The rows come from 7 hidden closed curves, with some noise, and rows from the same curve form a group. Each curve winds through 8 dimensions. The rows are also pushed far along 4 directions, which tell nothing about the answers.
Some rows, each with its group after it:
[ 34  26 -24   9  -6 -25  -1 -13  -1  -4   4   6   4  21  13 -20]	j524
[  8   8  -2  -1  -8   4   4  -2  -2   5  -4   4 -11  -1 -13  -1]	j783
[ -4   1  15  16 -25  14   9  -2  18  16   5  -7 -37   1 -11  -2]	j667
[  4 -17   7 -14  -6 -17  -1   6  -1  -8  13  -1   0  -2   2  -4]	j638
[  1   4  -4  12   2   6   0   6  -5 -12  -7   7  11   3   6  -1]	j638
[-25 -11  -1   4 -11  -8  16 -26  -5  29  10  -3 -30   9 -10   5]	j524
[ -7  -2  -7   5   9  -1   8 -22   2   0   9  10  -4  -1   1  -7]	j638
[-1  7  4 -1  4 14  0  4  4 -9 -8 -3  9 -5  3 10]	j667
[ -6   8   6  18  12  11  10 -16  24  29   6   3 -28  -6  -3  -6]	j667
[ -3  -4 -20 -18   8 -13  11 -17 -25   3  -3  -1  12   2   8  13]	j302
[-7 -8 -6 -8  1 10 -9  7 12  2 -9  1 -1 -7 -9 -7]	j302
[  9  -2 -14   5   7  12  -8   9   7  -4  -9  -6  13  -7   9  -8]	j302
[-18   3  -6   4  -1   3   3 -15  -6  27   4  -2 -28  10 -12  15]	j524
[ 10  -8  10  -8 -16  -7  -8  24 -10 -11   1  -9  14   9   3   3]	j524
[-15   3   8   2  10  15  -9  -3   0   3   0   6  -5  -7 -14   3]	j649
[-11  -9 -12 -23  -1 -18  -1 -27 -27   7   8 -13   4   4  17  17]	j302
[  5 -23  -1   1 -44  -7  14  20  16  14  -8   0 -33  11 -11 -22]	j524
[  7 -15  -5 -16  -7  -7  -2  18  -3  -1 -11   5   6  -3  -5 -12]	j783
[-2  3  2 -5  0 17 -4  3 -5  1 -6 -2 -4 -8 -9 12]	j783
[ 23 -13 -35 -17 -15 -39  18   1 -16  -8  -9 -12   7   0  12   1]	j524
[-17 -12   2   1  -7  11  17   0  -2  30   4  -9 -36   1 -20  23]	j667
[  5  25   7   3  17   4 -13 -18  20   9  10  -2   2   5   3  -2]	j783
[-35 -26  25 -10 -21  27  -2   6  11  30   4 -16 -43 -10 -31  19]	j649
[ -5 -20 -24 -18 -10 -29   6  -8 -25   5  -3   1   8  14  17  -4]	j524
[ 9  1  7  4  1 -5  1 -2 11  7 14 -7  0  5 -3 -5]	j783
[  7  -6   2   2  -9   2   1  21  -8 -23   1   9   9   9   7  -3]	j150
[-13 -10  -6 -16   7  -5   6  -7  -6  10  -5  -1   1  -5  -9  10]	j649
[  9  25  -9   2  29 -14   0 -32  25  26  10  12   0   8 -11 -18]	j638
[ -4   3 -19 -23  14 -41  14 -44  -3  33  16   5 -10  13  -2  -1]	j524
[  9  -8 -12  -2 -21  -5   1   3   5   9   2 -18 -13   6 -10   0]	j667
[  2   1   1   3 -10  -5  14  -5  -3   0  -5  -7 -10  -9   7   9]	j649
[  2   3  -3 -14  21 -39   5 -31  -1   8  23  16   0   7   3 -11]	j638
[ 18  25  -5  13  18  -2 -19  -1  -3 -18   7  -3  24   7  18   1]	j667
[-27 -14  16 -10   9  15  -1  -5  13  20   5   5 -19 -11 -21   3]	j638
[ 12   7 -13  -5   6  -4  -2   4 -20 -24  -6   6  16  -4  14   5]	j667
[  3  -7   4   4 -11  16  -9  33  -9 -26 -22  -7  15 -14  12   6]	j150
[  9 -15  -3 -13 -37   6   0  28   6 -16 -27  -6  -3 -12  -4 -13]	j150
[ -8  -1  13   2   1   6  -4  -3 -13   5  10 -10  -5  -4  -9  18]	j649
[-11   5  18   5  -3  18 -18  -4  10  -2   7  -6 -10  -6   7   3]	j524
[  7  -5  -4 -10   9   3  -3   2  -5 -30   0   6  34  -3  22  -3]	j638
[  1 -12   5  -1  -2   8 -20  21   6  -2  -4 -14  14  -6   4  -3]	j638
[  6 -14  15   1 -15   4   0  30   1   0  -8 -12   3  -5  -2   2]	j150
[-13  -3  20   4 -12  26 -15   9  17   4   2 -19  -7  -3  -1   8]	j783
[-27   3   8 -10  22  11  -6 -25 -17  -9   7  -4  12 -11  12  26]	j524
[  3 -17  10 -16 -17 -25  10   5 -14   8   7 -12  -7   2   1  11]	j649
[  9   8  17  12   5  12  -6  14   8 -17 -10  17   3 -22   4 -22]	j150
[  9  -3   0   5  -8  -5   2   7   2   7   1   0  -1  10  12 -10]	j302
[ 22  -5  -9 -15 -12   2   0  21   0 -15 -12 -10  15  -3   5   3]	j783
[ 35   4 -14   5  -3 -14  -8  18 -10 -22   0 -10  30   6  23 -10]	j667
[-12   0 -14 -10  19 -15   6 -18   0  15   1   3  10  11   2   3]	j783
[ 15   6   4   5   8  -2  -3  20  -2 -15  -8   6  21  -3   9  -4]	j150
[  8   8  -7   8  -8   2   6 -14   9   3   0  -4 -14  -3   6  -5]	j302
[ 13  11   9   7  15  -4   9  -7  -1  -6   7  14   1 -11   8  -6]	j150
[ 17  20 -13   3  15  -7  -8  -3   5  -7  -3   3  23   9   4  -8]	j150
[ -5  14   0   7  -5  20  -1   1  20  -5  -9   4 -13   2  -6   2]	j649
[ -7 -22  18  -5 -32  21  -7  21  -9 -16  -5 -23  -5 -15   9  11]	j667
[-14  -3   6  -8  16  14 -12   7  -2  -9  -6   5  16  -9   1   2]	j783
[-26   6  24   3  20  11 -23   0 -11  -4  10  -2  10  -1   5  20]	j302
[-39 -27  18  -3 -12  12   8   5   3  25  -4   0 -35 -10 -11   9]	j667
[ 13   8   5  11 -24  -1  18  -6  14   2   5   5 -24   8 -14  -9]	j638
[ 26  19   5   2 -12   3   2  10   0 -31  -6   8  11   1   0  -6]	j638
[-11  -4   6   3   3  16 -13   1 -16 -13   4 -14   4 -14  16  21]	j783
[-18  -1  18 -12   3  26 -19  13  -9 -19  -5  -9  15 -10  -1  26]	j667
[ 20  16  -2   2  -7 -41  15 -17   2  -1   4   7   9  16  15 -19]	j649
[  6  13  -1   4   5   0  -3  -5   7 -20 -12  10  12 -13  15 -17]	j649
[-17 -15  -7 -13 -11 -41  20 -12 -20  26   8  -3 -16  24   2  16]	j649
[ 16 -11 -21  -2 -31 -19  11   8  -4 -11 -13 -13  -2   3  17  -7]	j649
[-10 -13 -10 -16 -12  -9  18   1   1  15 -15   3 -18  -2 -12   2]	j150
[  1 -15 -13 -12   4 -20   3  14  -7  -2 -10   7  11   1  10  -6]	j150
[-21  -3  14   4   4  -1   6  -5  28  29   7  -4 -33  -4 -27   6]	j302
[-21 -10   1  -6  11  13 -24   9 -15  -6   0  -6   7  -8  -1  15]	j667
[  2 -15 -14  -3  -2 -13  -4   4  -2   3  -1 -15   5  -3  10   0]	j524
[  7  11  -2   9  -6  -4   6   4  -1  -4 -10   4  -2   2   4   0]	j150
[  2 -25 -10  -6 -16 -10  -5  19  -8   6  -4 -22   3  -2  -1   3]	j638
[ -9  -5 -12 -17  19  -8 -20  -8 -16  12  -2  -8  21   0   8   6]	j783
[  4  25 -16   7  24  -6  -2 -32  -4  -8   5  15  18   9  15  -7]	j524
[ -5  15   3   7   0  15   0  -7  19  16  -3  -1 -13   7 -11   3]	j783
[-34   4  15  -9  17  16 -11  -8  -9  -1   2  -9   5  -3  10  36]	j649
[ -9  -8  -9  -1  -5 -22  22 -11  28  54   8   4 -37  26 -29 -10]	j150
[ -8   2   3  -7   4   3 -13  -7  -4  -4   4  -8  -2  -7  15  12]	j524
[ -7   7 -11  -7  18   2   3 -18 -10  11   0  10   6   8  -3   6]	j302
[ -2  -8  -6  -2 -16 -13   8 -12 -19   2   5 -12  -8   2  11   7]	j667
[ -6   0   3  -3   1   4  -5 -16   5   2   6  -5  -5  -8   0  -3]	j524
[  8 -14   1 -12 -19   7 -12  35  -6 -25 -21  -4  12 -15   6  -5]	j638
[ 15  32  11  16  24  58 -33  19  12 -44 -14   7  39 -19   6  -4]	j302
[-9 -1 26 -7  0 -7 -5  0 -6  3 11 -6 -1 -2  3 14]	j649
[ 12  16   8  -5  13 -15  -6  -2  19  -6   6   7   8   0  -2 -12]	j302
[ 12   8   7  14 -20  17   6  18   5 -14  -9   1 -12  -2 -15   1]	j638
[  5  -3  -1  20 -17  10   8  14   9  -3  -9   5  -2  10  -3 -16]	j638
[ -4  -2  -9 -12   5 -17  -6  -7 -15  -3  -4   3   4  -7   6  -1]	j638
[ 15  30   0   2  22  -9   8 -23  10  -5   1  16   3 -10   5  -6]	j649
[ 13 -12   9   2 -31  17  -1  44   4 -32 -20   3  11  -4  -2 -16]	j783
[-13 -17   3  -5 -28  16   8  10  -2   8  -5  -5 -38  -7 -22  12]	j649
[ 18  11  -3   8  11 -12  -1  -3  10  -5   0  15   8  -2  14 -27]	j667
[  8   6  10   3 -20  13   8   4  19   9  -2   4 -20   7 -14  -8]	j302
[ -9  -2   8  -5   1  24  -3  18   4  -7 -13   2   1  -8 -10  11]	j150
[ -9  20  15  -1  11  11 -17  -3 -18 -26  -5   3  18  -9  17  15]	j150
[ 18   9   3   7 -12  -7 -13  12  -4  -7  -1  -4  15  14   7 -11]	j783
[ -5   9  23   1   7   7   4   1  24  12   6   3 -15  -4 -16   2]	j302
[ 13  26  14  18  18   2 -10 -11   9  -5  11  11   9   2  22 -16]	j302
[-38  12  25   5  20   8   0 -23  -2  23   5  19 -26  -6 -14  10]	j150
[-11  -2  -3  -1   7   9 -18  -1 -10 -11  -3   6  13  -1  17  -4]	j524
[ 19 -31 -28 -23 -30 -58  23  -4 -17  13   2 -17   1  14  15 -11]	j302
[ -2  -3  11  -4  -3   9 -11  -1  14  14   8 -14 -11  -4  -3   2]	j783
[-17 -17  -3  -9   3  -2   6  -7  -2  16  -1 -13  -5  -7   9  14]	j667

New rows. What belongs after each?
[ -2  -6   7   3  -2  16 -17   7   9 -19   3  -6  -2 -19   9  -3]	j638
[ -2  -4  11   0 -19  20  -7  14   5 -20 -13 -21   9 -13  13   9]	j649
[  2  -3  13  -1  10  -6 -12   5  -2  -6  -1   6  10 -16  12 -15]	j150
[  6   2  -9   1 -19  -8  -6  -4   1 -12  -5 -11   9   6   5  -5]	j667
[ -4   5  -5   2  16 -11  12 -22  -5  12   2   4   8   2   4  -1]	j667
[ -1 -15  -8  -5   0  -8   9  -5  -2  14   1 -10  -7  -8  14   0]	j667
[  7  -5  -7   2   1   8   5  11  11 -11  -8   5  12   1   5  -6]	j638
[  1   6  13  -1  19   1 -16  -3  -4 -11  18  -5  15  -3   1  10]	j638
[-9  2 11 -7 -6 12 -7 -4  4  2 -5 -6 -6 -8  0  6]	j638
[ -4  -6   6   7 -12  13  -4   0   0 -12   4  -7 -12 -11   3   2]	j638
[-19  -3  -1  10   2  18   3  -2   5  10  -5   7 -11   3  -7   2]	j524
[-11  -3  -2   3  -2   1   4 -16   9  16   1  -3  -8   4   6  -5]	j638
[ 10 -24  -2  -9 -21 -20  11  14  -4   2  -7  -7  -7 -12  12 -11]	j150
[ -3  -7  -3   2 -15  -9   9  -8  -3  15   0  -5  -3  13  -4  -8]	j638
[  4 -11 -10   3 -18  -8   7   6  20   7  -6  -3 -10   6   2 -21]	j783
[ 26  -7  -3 -12 -11   0 -17  27  -5 -42  -5 -16  26 -15  19   1]	j638
[ 22  13  14  19   9  20 -14  29  13 -15   0   9  11  -5  -6 -11]	j783
[-14 -10   4 -12   8   2  -8  -4   4  20   2 -11   4  -2  -8   5]	j638
[ 15  -6 -10 -21   9 -32  -5 -11  -3 -16  13   3  17  -4  21 -12]	j638
[ -4  -8  12 -11 -11  12  -3   6 -15  -5   2 -15  -4 -10 -10  23]	j649
[-10 -11  11   2   5   7  -4  15  -9 -10 -12  -4  12 -20  10   6]	j649
[ 12   0  24  20  -9  29   8  26  14 -12  -6   8 -13 -20  -8  -9]	j150
[  9  11   7   3  11 -13   3 -12  19  13  20   2 -12   7 -12  -1]	j638
[ -5   4   7  10  -1  -4   5  -4   6   0  -6   5  -1  -6   6 -10]	j649
[-14  23  43  14  13  22 -16  -2  13  -4  10   4   0  -5  -2   7]	j649
[ 17  23 -20   2  -2 -33   1 -34  10   5   9   0   2  19   2 -15]	j667
[ 17  -3 -22 -19   9 -51  25 -15 -18   7  -3  -2  22   7  15   3]	j649
[ -6 -13  -5   6 -12   2   7  11 -10  -5  -8   0   5   5   5   0]	j638
[-17 -28  14   0  -8  32  -9  25  -1  -2  -8 -19  -5 -26  11  10]	j667
[ -7  -6   6  -6  12 -23  -5 -13 -10   4  20   4  -1   1   2   0]	j638
[  4 -11  -9  -3 -24  -1   3  22  15  -2 -13 -12 -10   4 -16   2]	j302
[-1  2 11  5 12 12 -4 13 11 15  3  0  5  7 -8  2]	j302
[-11   2   6  -2  15  19  -5   2   5  17   2  -2   3   5 -10  10]	j302
[ 20  21  -3   3   6  16  -6   5  10 -12  -8   4   9  -4  -3  -3]	j783
[ -8  -7  11  -8  12  -6 -17   0 -16 -19  11   3  14 -11  10   1]	j638
[ -3   1   4  -1  -1   5  10  -2   6  -2  -5   3 -12 -13   5   2]	j302
[ 24  21  19  20   0  12  -8  10  13 -15   3   7  -3 -11  -3 -10]	j649
[ -5 -10   1   1 -25  10 -10  16 -13 -28 -16  -9  14  -5   5   0]	j667
[ 17  -7 -20 -14 -20 -16  22   4  -1  14  -9  -5 -11   9 -12   1]	j783
[ -8   5   0  12   9  -1  -1 -13  -5   3   5   6  10  10   9  -5]	j638
[-17   2  42  -1  10  25 -27  13  -9 -17   8  -9  12 -18   8  21]	j649
[-22  -6   7  -3   1   7  -7  -1  -4  12  -5   1 -17 -12 -11   5]	j638
[  9  31   1  13  24  -1  -9 -19  26   2  10   3  18  15   8 -10]	j783
[-10   9   0   4  24  -8  11 -38   7   8  20  18  -1   9   3  -5]	j638
[-14 -12   3  -7  -2  17  -4  14  -3 -14 -17  -5  15 -13   7   9]	j667
[ -4 -25   7 -16  -4   4  -4  20   8  -7   0 -13   7 -12   8   3]	j783
[-11  -3   8   0  15  15   4  -2   7   3   7   4   3   0 -11  11]	j638
[  6  -5   2  11   2   3   4  13   7  20   5  -2 -16   1 -16   1]	j783
[ -5  -3  -3   9  -4   5  -6   1  19   6  -3  -1  -5   1   4 -16]	j783
[ -7  -3   9   3  16   1  -4   6  -6  -4  -5   0  13 -15   9   5]	j649
[-10 -13  -7  11 -16 -11  22  -4   1  25  -1   3 -18  19  -9  -6]	j638
[  1  -8 -16  -8   9  -8  -5   1 -20 -21  -7  -2  32  -2  28   4]	j638
[  4   8  11  -1  -4  18  -5  -2   6  -1   4   1 -17  -9 -19   5]	j649
[-3  2  5  5  6 -8  7  0  0  3 12 16 -6 18 -3 -3]	j150
[ 8 14 10 16  8  8 -4 16 16 -7 -6  6  8  1  2 -4]	j649
[  4   6 -17  -6  20 -17  -5 -20   5  18   5  -5   9   2   0  -4]	j638
[ 33  27  -8   9   9 -13  -3  -7  20 -10   8   4   4   2   3 -13]	j638
[-19 -21  20  -9 -11   4  -4   6 -12  33  11 -15 -24   0 -23  17]	j783
[ 10  -1 -13 -16   0 -26  -3   2 -10  -7  -8   4  11  -2  12  -7]	j638
[ -9  29  23  31  22  30 -14 -10  50   7   8  17 -16  -2  -6 -23]	j783
[ 15   5 -22  -1  -1 -27  23 -13   4   4 -11  13   8   9   1 -20]	j667
[  5  16   9  18  12   7 -12  -7  16  12  10   6   0   7   8 -16]	j302
[-16  -5   2   6   4  12   2   0 -14  -7   5   3  -5   1   5  14]	j150
[ -1  15   6   2  11 -13  12 -21  -1  -4  10   9   7   8   4   6]	j524
[  5 -16  12 -15 -33  14   0  34  -5 -21 -17  -9   1  -9  -5   6]	j638
[ 12   3   1  14  -1  -8  -7   6   8  -4   6   4  -2   1  -3 -17]	j638
[  6  10  -2   5   4  -3  -7 -10   3  -5   8  -6  -6  -7   4   5]	j638
[  2   9  -1  -2  -4   2   5   0  15   0 -12  12 -11  -5  -5  -9]	j150
[ 16  -4  -3 -10  -3   0   0   7 -15  -9  -1  -2   6 -10  -5   3]	j783
[-10   1  -5   1  -5  12  -7   1 -13   3  -3  -6  -9   1  -1  14]	j524
[-24  19  35   7  11  36 -12   2  10 -13  -5  11   1  -9  -9  10]	j649
[ 35   0 -22  -7  -2 -21   0   8 -13 -26  -2  -6  34   3   9  -7]	j638
[-34 -23   7   1 -17   9   6  -9 -13  18   4 -11 -24  -1  -7  15]	j524
[  5 -18  -7 -13 -26   5   1  29 -11 -29 -23  -5  20  -2   9  -3]	j783
[ -9   8   6   2  16 -16  13 -18  -6  11   1   4   5  -2   5   7]	j649
[ -3   6  26   8  19  18 -19  19   1 -12   2   2  20 -10   4   3]	j150
[ 12   7 -11   3  -5  13   4   9   1  -7 -14  14   7   7  -8 -12]	j302
[-17  -1   6  -1  22   9 -22  -7   4  17   6 -13   7  -7  -1   9]	j638
[ -8  -4 -17  -3  18 -14  12 -29  -5  11   9   7  -1   2  -1  -1]	j638
[  8  -4  -7   6  -9  -5   0   6 -11 -16  -6   0  23   8  16 -11]	j638
[ 11  -3   1   4  -6   3   7  20  15  -1  -7  -4  -3  -4 -13  -2]	j524
[ 17 -14 -12   0  -9 -21  15  14  -2  21   3  -4 -11   8 -11  -3]	j783
[ -2 -17 -13 -21   8  -3 -19   6 -17  -9  -7 -21  31 -13  13   9]	j638
[ 11  -8  -7   1 -20 -12  10   9  -7   3  -3   0  -9   7 -12  -6]	j649
[-16 -31  -2 -23   5  -6 -14  -6 -25  13  11 -26  -1 -19   9  22]	j783
[ -8 -16 -10 -14  16 -29  -5 -12 -19  21  16 -17   8   6  19  14]	j667
[ 10  -1  11  13 -29  28  -4  27   3 -27 -10  -9  -9 -13  -7   3]	j638
[ -4 -17  11   3 -15   6  11   7  12  14  13  -5 -26   5  -7   2]	j150
[  5 -27   3  -7 -22 -18  22  25   3  24  -1   2 -22  12 -23  -5]	j783
[ 2  2  0  8  4  7 -8 -2 -5  6  6 -9 -9 -8  1  7]	j783
[-20  -1  -5 -12  21   3 -13 -13   0   6   1  -5   7  -5   5  12]	j649
[ -1   0 -11  -3 -14   1  13   3  19   9 -12  -1 -15  10  -9   1]	j649
[ -5  -6   7 -17  20 -16 -10   5 -25 -15   9   6  30   4  19   9]	j150
[  9  -8  -7  10 -28  10  -1  31   6 -13 -26  -6  -2  -6   2 -11]	j150
[ 12 -15   5 -10  -4  23 -14  31 -20 -44  -8 -13  29 -26  13  13]	j783
[  0   6   7   2   7  13 -23   0  -3 -23   6 -10   7 -18  14   9]	j638
[ 4 14 10 -4 -1 -7  9 -4 -5 -3 -5 14  0  0 -8 -3]	j150
[ 12   0   2  10  -4 -10   5  17   5 -16  -4   7  12   5   7 -11]	j524
[  3  -4   8   9 -35   9  13  17  12   8 -11   6 -26   9 -21 -13]	j783
[ 21  26 -15  18  -3   2  -2  -6   8  -4  -3   6  -8   7   0 -12]	j524
[  2  -4   5  -5  -3  -4 -11  -5  -4 -11  11 -16  13  -3  18   3]	j783
[ -8  -8   2  -3  12  12 -11  -3  12  -6   1   4  -1 -18   1  -8]	j638
[ 12 -14  -9  -1 -16 -19   0  19   4   2  -7  -2  -3   3   0 -17]	j638
[ 13   0  -9 -10  -8   0 -14   9  -8  -9  -5  -1  15   8   6  -8]	j524
[ 23  17  -3  11  -8 -13  10  -5  -2  -3   5   5  -3  11  -8  -7]	j649
[ -8   0  -2  -3  -2  -8   6 -12  -3  13  -1   7 -15  -2 -14  -5]	j638
[ 17  14  -1   6   0 -25   2  -6  11   2   3  19   0  10   0 -33]	j150
[  2  16  16   9  25  11 -13 -12   7 -10  22   6   7  -3  14   0]	j150
[-14  -6  15  20   1   7  -2   6  17  16   7  -2 -15   3  -7  -3]	j524
[ 11   5  16   7  -1  26 -13  30  23 -37  -8   1  19 -11  14  -8]	j783
[ 17   1   3  11  -5   3   7  30  16 -11  -9  20   1   7  -6 -20]	j150
[  0   2  -3  10  -4 -15  10  -2  -4   6  -2   7   3  14  -3  -8]	j667
[ -1   5  10 -12  12  -8   6 -11  -2   6   8  -2   4  -3   3  10]	j302
[-24   5   2  -4  25   8 -33 -14 -13  11   4 -10  18  -3  13  12]	j783
[ 13  17  -6  10  14   7 -15   2  16  12  -4   2  10   7  -9 -15]	j783
[ -9 -16  -8 -13   2 -23  19 -27 -10   6  15   5   2  10   9   1]	j638
[-13 -16  11   6  -8  23  11   8  19   5   0   5 -12   1  -9  -3]	j638
[ -3  19  15  16  23   2  -3 -19  27  28  23   1 -11  11 -14  -5]	j783
